The first 7 rows are patterns. Each new row is the sum of 2 different patterns, raised or lowered, with some noise. Before adding, each is slid sideways (what falls off one end comes back at the other) and multiplied by a number that may be negative. Names go in the order of the patterns.
Known rows, each followed by the names of its patterns:
[  4 -23  27 -18 -14  21 -27  21  20 -10  26 -15  -5  28 -26   7  26 -13
  16 -22  -7 -23  27  10  11   0  14 -26  -8 -25 -24 -23  14   0   7  23
  27   5  17] => (2)
[ -2  24 -16   8 -12  -7 -23   0  25  -3  -3   8  -7  23   9  13  -5  12
  20  16  -8 -24   2  17   9  -6  21  12  24  21 -17  18  -4  -3   8  23
 -27  -9  -5] => (3)
[  3 -20  27  -3 -23 -24   2  15  -7 -10   1 -23   0  -8 -24  -9 -20  -8
 -10   8  24  12 -16 -26 -21  -6  -9 -22 -23 -22 -13   3   6 -25  20 -23
 -10  -3 -11] => (4)
[  0 -10 -14 -14  14 -14  -8   1  -2   3  -2 -27   8  20   5 -14 -16  -4
  -7   8  15  26 -13 -15  27  -8 -27  -7  10  14   9  24 -27   0  17 -22
  10   6 -20] => (1)
[  0 -24  26 -10  -9 -19  21  17 -23   1 -12   6  -9 -22  16  -2  18 -14
 -17  -4  15  -2  -2  20  15  -1   5  23  26  -2 -13  -6  17  22   4  10
 -15 -10  25] => (5)
[ 18 -24  -5  -6  23  26 -27  -6 -13 -18   2  23  10  22 -17   0  13 -11
  10   7 -21  -3 -14 -13  -3  23  -4   4 -20 -18 -27   1 -14 -26 -28   2
   0  10 -24] => (6)
[ 13  12  18   7 -18 -18 -16 -15  10  -5  27 -13 -27  -6  23  20 -17  21
 -20  -8  18   0  -3  27 -18  16 -19  11  -5  21  20   0  21  24 -19  -8
   8  24 -13] => (0)

New rows. What belongs after each?
[-30 -25 -26 -25 -35 -56 -36 -49 -27  -5 -57 -21  -4 -52 -33   2  -3 -39
 -36 -22 -17 -21 -21 -15   9 -41 -41 -39 -10 -15 -17 -56 -31 -32 -37 -45
 -38 -41 -41] => (3) (5)
[ 16  -4 -15  34  24  -1  52  26  49  31  -2  42 -11  34  38 -10  57  23
   0  64  22  13  48  24  32  44  55   3  19  17  30  39  41  17  43  58
  60  17  32] => (2) (1)
[-22  21  21  -4 -27  24  33  -2  18  16  -6   5   3   8  14  30 -17  -5
  -1  12  -2  17  16  17  11  12  35  32 -13   2  20  30  20   3  15 -11
   6  43  29] => (1) (5)
[-13  32  -3 -11  -4  17 -23 -15 -14 -22 -10  21 -18  12  14  21   5  27
 -20 -33  17 -22  -3   3 -25   5   9 -33  19  -1 -12  17 -25  -3  35 -12
  17 -30  -2] => (2) (3)
[  3 -23  -3 -35 -22   7 -14 -24   6 -22  14 -29  -9 -20  11  -3 -16  -4
   0 -18 -27  -2  12 -28  -9  14  13  -2 -27 -39 -16 -26   4 -11  27 -20
 -45 -12  13] => (3) (0)
[ 45   9  26  32  19  45  23  -6  19  19  26  24  45  15  18 -11  18  12
   7  16  21   5  19  15  23 -10  54   4   9  32  33  39  13  18  19  18
  32  32  39] => (1) (6)
[ 19   7   0   1  -4  14  -7  26   7  20  11  13  21  35  -8   9 -16  26
 -17  30  14   5  -7  -7  14   2  14  28  -6 -11   1  -8  19  -7 -16   2
 -14  -1  16] => (6) (0)
[-13 -13 -15 -49 -20 -15 -36 -17 -46 -46 -20 -32  -3 -30 -18 -17 -28 -35
 -17 -24 -20   6  -7 -47 -40 -21  -8 -29 -10 -11 -19  -4  -8 -41 -25 -34
 -34 -38 -16] => (2) (4)
[-27 -30 -21  -8 -38 -21  14  -7 -49 -38 -40 -55   1  -5 -43   4 -46 -41
 -24 -21 -22 -29 -30 -34  -9  -6 -39  -7 -42 -23   0 -12 -21 -49 -12 -16
 -32 -12 -11] => (1) (6)
[  4  20 -12 -24 -11  -2   4  -3   4  12  -5  -4  26  18   5  -2  -4  -2
  16  -1  16  -1   3  16   3  -7  31  -9  -9 -20  24   2  -6   2  -6  -9
 -23  -3  11] => (5) (6)
[ 18  11  28  14 -10  -7   5  26  20   7  13   1  11  21  -1  13  -3  15
  16  29  30  12   4   3   4   9  20   4  11  10  -4  27  19  -3  33   9
  -4   8   4] => (3) (4)
[-32  -1 -30  -6 -25  12 -25 -14 -25  -5   5 -28  -8 -12 -20  -5  -2 -29
 -32 -27 -12 -22   2  -3  -3 -32 -29 -36 -27 -27 -24 -15 -30 -30 -12  -1
 -49  -1 -46] => (3) (4)
[-21 -11   1  12   6  25  -8  -9  -4 -21  11  10 -21  -2 -28 -25   5  12
 -25  13 -31 -26 -42   5  -9 -45 -29 -12  -2  -4 -40  17 -30  -1 -21   3
  13 -20 -13] => (5) (6)
[-26  12   2  22 -17  12  -6   6  14  25  25 -17  12  -3  -8  20  38  20
  34   7  21  20  -7  15  23   2   9   0  -9   1  42   7   3   5 -12 -19
   3   7  -5] => (5) (6)
[ 11   7  31   5  30  -8  18  18  40  10  -7  13  12   9  44   4   2  25
  23  35  17  19  -7 -25 -19  27  40  10  18  30  32  21  18  13 -10  17
  29 -21  40] => (4) (1)
[-19  -8 -32  -5 -30 -21 -28 -22 -19  -4  12 -21 -39 -36   2 -25 -41 -28
 -16   5 -37 -20 -18 -35 -18  12 -15   5 -18 -38  12 -19   4   1  17 -22
 -28  -7  -9] => (3) (1)
[-65 -32 -60 -75  -7 -38 -40 -49 -34 -22 -93 -33 -29 -33 -72 -83 -18 -65
  -9 -51 -77 -46 -28 -70 -30 -41 -13 -57 -36 -43 -40 -48 -76 -69 -13 -17
 -49 -58 -45] => (5) (0)
[  4  35 -23  -8 -23 -13 -17 -24 -19 -14  23 -35   1  20 -26  33 -34 -34
   4 -22   8  -2 -19  31 -11 -24  25  -3  16  -6  16 -18   1 -11   2 -27
  15  20  22] => (2) (5)
[  1 -26 -12  -6   5  -4  28 -21  -8  14  -8  11   2 -33   5   7  -5 -13
   4  -6  -2  -8   1  -1 -10 -21   0 -25 -20  -5  15  -7  20   2 -25  -2
  30   4 -11] => (1) (6)
[  9   8 -21  15 -21   3 -15  22  15 -22   0 -12 -26   2  21   1  12 -16
  -3   1 -25  11  11 -18 -14 -23 -19  -9  28   0  -7 -21  -9 -40   4 -12
 -19 -38  -7] => (5) (6)
[28 31 16 11 19 32  7 17 21  7 37 -4 13 18 16 31 13 22 35 12 33 37 45  6
  5 11 30 29 33 31 20 23 47 15  5 34  2  2  6] => (2) (5)
[  1 -31 -25 -36  -7  -2  -9 -34  -8 -24 -31 -26  -5  -7 -40 -34 -18 -14
 -10 -16 -24  -8 -28  -5  -1 -34  -8   4 -40  -7 -16  -7 -28 -14  -4 -13
 -15 -25 -22] => (5) (6)
[ 15   3   7 -10 -18  12  -2  -5  -4   1   3 -32   2  -6  -9 -14 -34  -1
 -14  -3  -7 -22 -30 -11  -5  -2 -19 -22   0 -27 -21 -12 -19   7 -13  -6
 -18 -12 -27] => (3) (6)
[ 30 -31   1  16  38  22 -28   5   0 -11  22  18  15  37  -3  20  20   4
   4 -11 -20  11  13   8   7  25  14  23   4  -2 -18  -2  10 -30   1  12
   6  19 -15] => (4) (6)
[  3 -30   9   3  46  -1  -1 -14   0 -10 -16 -29   4  30 -11  -6  23  -7
 -20  19  11  27  25   1  33  -4  23  -5  38  30  -9  -5  -3  15   0   5
   8 -16  15] => (3) (0)
[  2   1  -5   8   5   5  13  18  11   3  -5  -1   6  -3   7   4  -5  14
  23 -10  25   5  15   2  -1  22   1  29   7   3  10   6  19   2  13  18
   1   5   8] => (4) (5)
[  2  30  19  20  -1   1   4  21  10   1 -10   7  19   7   6  23  -3  10
   3  31   8  -5  17  14  -4   0  25  20  22  10   8  19  14  19  23   0
  13  -3 -10] => (4) (6)
[-36 -39  -8 -33 -35 -23 -61 -11 -35 -28 -25 -11 -41 -46 -34 -23 -42 -23
 -62 -48 -45 -35 -53 -43 -42 -28 -22 -29 -51 -44 -32 -55 -36 -45 -44 -12
 -50 -27 -39] => (3) (0)
[  4 -13  22  19  12  16   6   1   4  22   2   4  19 -32  19  13  10  36
  16   1  32   6  29  18  -4   6   8 -17   7  27  14  -8 -15  34 -11   8
   1 -12 -32] => (2) (6)
[-48 -22 -42 -50 -55 -39 -48 -49 -58 -74 -64 -52 -42 -47 -28 -50 -44 -36
 -72 -28 -48 -67 -45 -18 -90 -52 -50 -40 -45 -76 -30 -62 -51 -73 -46 -14
 -65 -54 -55] => (3) (5)
[-15   7 -34   0  10 -14   9 -11  -9   0 -16  13   9  22 -31 -19  -8 -28
 -16  32  15  12 -28  13  -2 -12  -7   2   4  13   6   4  -9  21 -22  17
  10  -5 -38] => (6) (0)
[-33 -25 -53 -49   7   1 -16 -40  -4 -20 -20 -24 -19  -3  -8  10 -17 -18
  -8 -43  -3   4  -4 -60 -37  10 -28  -4 -21 -35 -14 -17 -32  -2 -29   9
 -26  -2 -37] => (4) (0)
[-12 -17  -9 -21  21  -4  12 -21 -18   4  16  11 -10   7 -15  -8   4  -2
 -10  18 -17  19  -3  16  -9   7   8   1  14   7 -24 -16   1  23  -4   2
  19   4   3] => (4) (0)
[-47  -6  -5   6  -7   0   7  21 -10 -35   6  -2 -26  -2  11 -25 -17 -30
 -28  -7 -36  -3 -26  -3 -42 -31   0  -1  -5 -21  -8  -9 -13   7 -18  -7
  19 -13 -13] => (3) (0)
[  1   8 -19 -37   0   4  -8   1 -28 -11 -10   2 -17 -29 -25   9   3  -3
 -20 -17   2 -30 -12 -42 -29  15 -17  -6 -12 -13 -26  14   9  -3  -6 -23
   9  -6   4] => (3) (4)
[-30 -57 -37 -11 -63 -15  -8 -63 -22 -21 -40 -27 -54  -2 -40 -19 -52 -40
 -17 -57 -48 -27 -17 -26 -46 -28 -38 -38 -58 -47 -14 -18 -33 -35 -37 -20
 -49 -31 -22] => (5) (0)
